The rows come from 4 hidden closed curves, with some noise, and rows from the same curve form a group. Each curve winds through 8 dimensions. The rows are also pushed far along 5 directions, which tell nothing about the answers.
In the rows, zero is written as 128.
Some rows, each with its group after it:
[131 133 150 112  78 135 148 117 101 140 153 166  47 144 128  94 103 148
 178 137 129  99 146  55 153] : J859
[ 98  86  91 154  91  79 169 112 128  76 109  83 159  73 122 179 138  81
 157 137 135 109 154 132 136] : J497
[131 124 125 148 133 142  99 113  92 102 106 133 138 127 100 121 135 116
 137 111 116 113 152 112 137] : J650
[119  84 136 120 145  86 168 177 152 139 171 105 144 148 187 161 155 108
  87 153 140 138 128 177 145] : J650
[148 138 131 136 117 115 148 125 130 134 123 143 125 115 111 122 108 148
 145 118 124 133 116 138 134] : J724
[182 156 135 117 122 135 150 101 176 136 130 143  99  97 122 120 125 132
 127 154  94 110 150 128 158] : J650
[ 81 129  84 122  95  73 137 146 129  88  98 139 141 118 126 152 103 120
 159 103 174 130  94 137 144] : J497
[115 140 101 167 109 142 127 106 143 107  97  95 161 101 105 154 126 119
 134 116 125 116 153  99  92] : J497
[107 139 107 139 141 118 128 142 102 121 112 129 146 146 118 130 111 138
 136 115 126 139 123 160 116] : J650
[128  84 133 144 120 101 147 118 107 102 138 100 129 109 132 143 149  88
 133 143 119 104 168 116 142] : J497
[149 173 102  97 122 108 146 129 160 118 110 154 121 104 116 130 101 141
 134 130 132 130 100 161 146] : J650
[122 117 131  71 139  79 148 200 120 140 160 136 128 142 149 121 118 134
 104 129 167 157  68 173 143] : J650
[124 117 141 140  87 149 153 107 125 128 130 114 121 110 139 144 139 123
 143 146  91  86 188  96 137] : J497
[141 140 126 146 173 136 101 135 161 133 106 117 159 126 124 125 138 127
  92 125 114 152 122 165 117] : J859
[ 85  77 115 170 164 121  99 151 159 114 101  51 213  99 142 169 189  79
  80 142 125 154 162 171 113] : J650
[130 161 105 120 105 122 126 110 158 144 123 151 152 125  96 135 110 152
 153  96 145 128 112 139 152] : J724
[113 123 130 117  72  91 174 115 130 118 135 132  76 104 149 134 108 122
 166 154 145 105 134  84 124] : J859
[120 121 142 118 108 129 161 144 118 147 157 135  88 146 161 133 138 139
 130 167 136 123 154 116 132] : J859
[ 84 107 131 124 137  88  92 159  75 121 116 129 141 150 117 106 126 116
 137 107 155 136 125 130 131] : J859
[110 140 141  94 112 103 136 123 102 152 167 150  82 177 141  93  77 146
 158 104 149 114  85  85 104] : J724
[ 85 134 116 166 109 191  90 111  87 114  96 104 114 138  86  88 101 132
 171  98  81 103 167  36 102] : J650
[177 137 198  86 139 127 136 131 142 180 183 181  48 169 179  77 112 154
 111 146 118 120 102 105 138] : J497
[ 99 153 136 105 162 136  78 164  66 135 109 145 131 176 117  78  97 145
 123  99 107 128 117 142 115] : J497
[151 118 146 135 136 164 121 125 121 141 132 119 133 112 109 118 150 130
 119 138 101 131 152 126 138] : J859
[ 91 177  73 131  99 132 108 143 113  93  63 139 167 113  89 151 105 146
 146  96 156 131 120 136 116] : J724
[126 193  90 122  93 158 138 106 143 121 106 140 124 127 102 132  83 154
 154 103 108  95 134  97 115] : J724
[116 120 133 101 131 116 122 148  95 132 133 121 154 124 126 134 134 128
 117 124 154 142 103 154 111] : J650
[167 149 130 152 139 162 123  98 168 145 111 144 169 110 119 156 151 151
 111 125 115 144 130 177 136] : J724
[130 123 121 151 151 145 106 127  91 115 130 103 151 150  97 118 127 112
 120 102 108 112 153 105 110] : J859
[ 64 124 109 124  79 113 131 117  89 126 123 127 102 136 115 115  99 134
 193 119 151 117 134  77 118] : J650
[171 152 131 124 126 137 145  93 142 124 124 140 138 108 125 145 118 134
 122 123 107 112 118 147 120] : J724
[129  83 148 145 164  78 141 140 131 123 132  98 136 114 159 136 160  90
 103 169 115 138 157 178 134] : J650
[138 124 135 111 191 118 102 175 156 149 145 127 154 157 146 122 154 123
  68 132 143 164 106 185 140] : J497
[128 104 126 118 132  99 132 137 131 125 125 123 152  99 123 142 151 116
 125 140 146 149 119 174 154] : J724
[104 109 120 140 145 141 109 142 145 118 112  92 162 119 141 143 148 109
 101 127 123 139 126 134 111] : J650
[128 153 129 124 115 163 104 105 118 124  96 132 119 100 101 107 113 143
 148 124 113 127 123 102 107] : J497
[178  98 157 114 156  98 164 153 157 133 173 132  97 126 180 146 167 109
  75 179 156 149 112 156 140] : J859
[118  87 144 161 162 109 126 137 101 129 139 129 140 162 155 137 156 117
 115 134 128 143 144 168 134] : J724
[152 121 153  91 133 124 126 152 133 152 165 163 104 153 148 119 146 137
 110 136 150 131 116 138 171] : J859
[113 122 128 154 147 126 103 145  82 103 104 127 135 149 127 126 138 115
 117 123 124 122 158 125 119] : J724
[ 58 118 137 153 136 113  81 127  89 143 107 119 116 163 123  82 102 133
 163 107 137 140 129  90  88] : J497
[144 136 140 122 146 112 112 135 175 140 119 123 161 112 141 139 142 121
  89 129 133 135 119 159 126] : J497
[155 123 152 125 116 126 132 110 126 128 141 137  99 119 130 118 133 118
 130 138 114 101 153  95 144] : J859
[104  78 172 113 134 100 144 159 105 162 174 121  84 158 176 102 142 121
 127 167 127 135 143 125 137] : J859
[205 156 164 123 180 156 116 119 143 157 146 155 131 149 129 107 131 148
  81 123  89 129 123 166 131] : J724
[121 182  84  83 126 131 118 136 151 117 109 141 164 125 115 152 108 138
 116 106 148 124  93 165 129] : J724
[132 159 120  89 124 144 114 128 121 123 120 131 142 118 123 135 124 130
 112 126 133 116 118 134 115] : J724
[ 79  78 129 127 121  91 134 135  99 129 152  98 134 136 146 140 149 101
 140 144 161 134 136 123 117] : J497
[ 86 132  80 149 106 121 142 130 122 108 117  97 166 135 103 148 100 124
 155  89 128 115 131 114 111] : J859
[124 161  98 126 118 113 115 116 177 127 102 133 144 105 102 133 117 131
 139 118 151 135 119 129 134] : J650
[ 96 134  88 127  90  90 139 128 140  90  94 141 136 106 124 152 106 122
 163 110 154 121 107 134 151] : J497
[124  81 124 189 105 133 164  87 146 102 112  93 145  78 140 176 160 106
 145 152 110 129 159 130 120] : J650
[145 163 133 122 119 154  96 101 123 151 122 164 131 139  88 106 117 157
 148  98 129 121 130 114 145] : J724
[ 97 121 139 114 118 131 110 157  88 130 117 143 111 140 130 104 122 140
 142 126 132 133 126 117 137] : J497
[176 125 167 124 162 140 139 133 157 153 149 139 100 129 164 118 149 135
  88 167 110 146 123 154 128] : J859
[140 162 133 110 172 131 101 128 129 135 115 151 114 151 137 100 110 139
 110 127 117 141 102 156 111] : J650
[161  91 160 157 170 118 135 113 123 138 146 119 140 132 143 127 155 114
 107 143  95 136 145 172 136] : J724
[125  89 137 135  90 112 197 141 164 139 170 128  82 127 174 147 139 127
 147 166 125 121 149 114 171] : J497
[103 158 122 107 111 143 113 126  98 127 103 159  94 132 116  96  84 162
 165 111 145 144  74 104  97] : J497
[102  95 117 153 108  85 146 122 122  96 113  87 149  92 133 159 144  88
 135 144 139 115 162 120 114] : J859
[ 63 110 110 137 111 125 113 154  87 117 111  97 128 132 105 102 106 122
 164 112 124 130 138  87 114] : J650
[124 128 151 124 153 113 117 132  95 160 150 153 130 180 135 106 109 155
 132 102 142 148  92 155 111] : J724
[134 164 120  94 114 128 123 122 171 139 123 142 113 111 119 112 102 140
 136 122 135 126  96 113 133] : J859
[ 97 146  86  97 112  91 121 170 134 112 111 143 167 126 113 155 120 135
 127 101 197 151  81 163 145] : J859

New rows, each followed by its group:
[104  80 136 167 129 121 125 123 102 106 111 105 125 110 137 137 158 102
 138 154 124 137 162 124 124] : J724
[ 79  67 129 164 158 100 116 123 119 125 130  84 159 139 148 137 166  85
 128 146 109 129 179 160 141] : J497
[101 108 115 169 125 137 140 133 128 124 120  90 165 128 129 157 156 112
 123 140  99 115 199 141 135] : J724
[115 139 118 128  90 138 133 114 103 110 115 115 130 110 107 135 116 123
 149 120 122  94 154  83 113] : J497
[102  92 149 178 130 129 112 105  56 123 109 109 136 132 110 112 133 122
 159 122 105 127 165 115  98] : J724
[154 113 138 130 159 146 139 143 163 144 150 117 135 130 151 139 164 122
  88 157 106 140 144 165 150] : J497
[136 160 143 115 129 131 112 154  65 120 123 171  73 174 125  82  88 152
 134 110 130 114 119  85 112] : J724
[155 176 123 102 125 161 121 106 186 156 135 132 148 122 123 139 123 145
 106 119 124 117 116 129 121] : J724
[150 139 149 123 103 159 142  83 140 144 138 133  79 107 125 103 112 140
 156 146 106 115 129  77 112] : J497
[105 134 132 129 148 170  87 117 100 147 121 134 136 158 113  97 116 148
 143 102 109 140 113 125 113] : J859
[132 156 132  91 150 119  81 131  88 136 121 177 142 162 111 108 114 150
 126  90 166 142  77 159 131] : J724
[115  79 168 150 161 137 106 139 107 142 136 133 114 155 168 115 169 120
 112 153 114 147 151 149 143] : J497
[108 116 124 132 127 153 136 145 114 130 127 116 136 132 139 139 145 133
 123 143 117 135 145 141 128] : J497
[161 103 143 125 136 130 141  98 158 142 161 124 135 119 138 145 168 107
 117 150 104 111 165 152 180] : J724
[117  90 171 122 153  76 124 144  72 156 173 134 106 179 153 101 133 120
 122 134 158 138 125 129 110] : J650
[115  99 146 166 159 160  95 148 120 139 125 110 134 152 129 109 167 116
 110 142  88 130 195 122 154] : J497
[133 141 101 152 111 128 170 124 165 114 121 109 149 112 142 179 134 125
 116 141 123 117 153 143 116] : J859
[ 90 154 107 173  82 141 106 102 114 123  91 117 123 125  72 102  89 142
 186  91 120 102 168  39 102] : J724
[ 82 118 101 150 120  90 127 160  76  96 113 115 118 149 107 112  91 121
 157  99 157 135 110  89  96] : J497
[150 183 128 101  94 144 134  96 105 132 115 185  91 127 106 106  71 178
 172  99 139 124  71 106 107] : J724
[115 146 136 114 139 144 102 135 136 145 120 137 154 148 147 137 137 137
 103 122 123 124 135 154 126] : J497
[102 134 104 125 141  98  93 141  99  93  92 132 151 131 103 119 111 112
 134  96 141 125 116 139 133] : J497
[140 124 113 158 129 140 132 135 123 108 116 117 162 125 110 148 130 127
 121 102 117 125 132 132 126] : J650
[109 126 126 137 111 141 140 111 161 137 121 120 152 121 157 163 148 128
 125 142 109 115 157 153 138] : J497
[131  98 134 127  93  79 191 126 134 141 170 120 134 119 153 169 139 123
 137 146 159 124 131 145 131] : J650
[150 123 157 114 209 149  63 139 108 158 149 137 155 180 122  94 165 118
  77 122 105 136 150 174 156] : J724
[158 191 121  94 114 144 102 109 153 154 123 179 139 133  88 114 100 171
 138  86 151 129  89 130 145] : J724
[ 74  78  98 172  58 123 186  86 170 113 118  65 160  63 148 206 168  97
 166 170 125 111 194 120 131] : J650
[127 136 115 149 125 116 121 124 124 122  98 125 157 106  91 126 118 136
 145 108 126 141 127 147 128] : J724
[ 86 124 125 139 128 119 101 141 103 130 120 115 148 158 131 130 130 121
 125 111 146 121 145 110 105] : J497
[122 154 124 117 108  90 129 128  87 116 129 160  84 159 108  87  62 142
 169  87 143 108  97  77 115] : J724
[149 166 150  84 158 131  76 144  77 132 137 188  72 189 112  54  84 146
 129  93 131 114  93  93 138] : J497
[182 114 183 162 205 230  73 116 138 167 150 103 142 161 134 103 208 108
  51 164  23  99 251 130 159] : J650
[ 93 151  95 145  89 169 128 121 138 120  97 128 125 120 107 134 115 148
 165 121 115 122 151  98 134] : J497
[ 83 126 123 141 135 125  93 131 125 132  98  99 147 119 117 115 135 114
 133 133 122 131 159 120 114] : J859
[129 101 147  99 123 105 178 161 107 136 165 135  91 145 172 123 119 132
 128 154 113 126 115 154 146] : J497
[151 112 157 117 167 132 119 131 151 149 146 128 134 140 156 120 158 114
  93 150  84 119 159 174 169] : J497
[100 142 121 121 154 133  81 121  95 107  85 121 134 124 115 103 119 113
 130 126 111 123 134 132 107] : J650
[ 85 103 123 137 114 124 155 151  85 125 138 118  99 150 142 115 111 134
 159 137 115 130 137 114 122] : J497
[144 146 131 112 160 122 109 162 129 143 133 131 157 145 118 117 116 143
  91 102 150 156  78 155 103] : J650
[151 116 149 139 163 138 116 125 152 158 138 106 195 123 137 157 174 124
  77 133 119 144 144 192 120] : J724
[130 155 106 108  89 127 150 123 150 137 128 162 134 120 120 151 118 158
 151 117 154 129 110 147 158] : J724
[171 189 112 110 116 183 118 122 167 138 117 142 137 113  85 118 105 159
 118 102 105 116 119 106 133] : J650
[176 163 130  98 124 156 130 103 150 118 121 146 121 101 125 135 133 126
 111 142  97  94 146 135 152] : J650
[169 140 157 121 189 168  85 128 144 165 139 145 127 152 121  91 150 140
  91 134  97 150 131 159 146] : J724
[131  79 154 135 144  94 142 142 132 158 169 125 154 145 148 143 168 119
 114 139 138 141 146 178 168] : J724
[ 71 165  58 135 100 136 123 138 127  95  69 110 170 104  88 147  92 141
 163  97 134 136 110 137 106] : J497
[144 192 130 101 122 170  81 113 125 131 108 164  90 139 100  85  93 153
 133 106 131 113 109  65 109] : J724
[115  62 170 166  97 135 170 109 113 137 160 133  55 138 182 123 151 123
 167 175 100 117 175  89 156] : J497
[108 145 110 129 139 110  79 135 106 105  85 121 168 119  92 120 121 114
 123  97 145 127 126 129 114] : J859
[102  95 148 132 161 104 121 188  59 140 156 126 113 188 152 111 149 123
 104 146 152 147 148 139 118] : J859
[107 153  83 110 113 132 142 145 172 119 112 114 176 111 131 174 132 130
 114 124 137 126 123 167 139] : J650
[ 91 137  92  92  96  96 157 165  99 115 122 134 144 118 119 147  95 151
 153 108 183 158  56 156 111] : J859
[ 78 158  79 120  79 105 146 124 148 110 109 142 101 129 128 141  87 142
 177 119 178 131  97  93 114] : J859
[103 137 105 153 118 123 124 132 113 119 107 110 151 128  99 126  96 139
 148  91 141 139 103 107  85] : J650
[ 99 143 125 119 143 135  95 144 116 133 104 130 161 146 132 125 126 134
 114 114 112 123 138 158 128] : J497
[138 162 103  95 128 127 135 138 146 108 115 140 144 121 134 148 116 128
 110 121 124 113 112 159 140] : J650
[ 94 126 106 109 125 110 118 149 126 127 112 121 151 114 114 131 129 129
 139 125 155 154 106 158 136] : J724
[121 125 125 149 126 126 131 135 114 129 127 116 139 136 116 124 110 138
 135 105 134 139 106 113  93] : J650
[144 135 144 146 195 160  58 133 115 151 106 127 164 143  88  88 152 132
 100 115  97 156 146 165 134] : J724
[113  86 131 144 112  95 164 159 145 124 145 116 113 126 155 139 142 113
 132 149 127 127 153 125 164] : J497
[ 90 102 133 149 116 103 134 113 109 141 138 108 130 138 135 134 132 121
 152 134 148 129 145 113 100] : J650
[156 103 171 112 161 141 149 154 101 168 208 140  85 203 164  98 130 137
 103 135 103 118 132 119 140] : J859
[160 164 129 117 139 161  84 114 135 123 111 131 156 119  98 127 141 121
  95 112 116 101 155 112 131] : J497
[163 166 135 125 139 131 128 135 131 143 123 155 129 137 109 110 100 159
 120 107 117 134 105 144 122] : J724
[ 74  61 119 171 108 123 168 113 111 117 140  65 149 113 159 175 166  94
 145 164 120 125 178 128 106] : J859
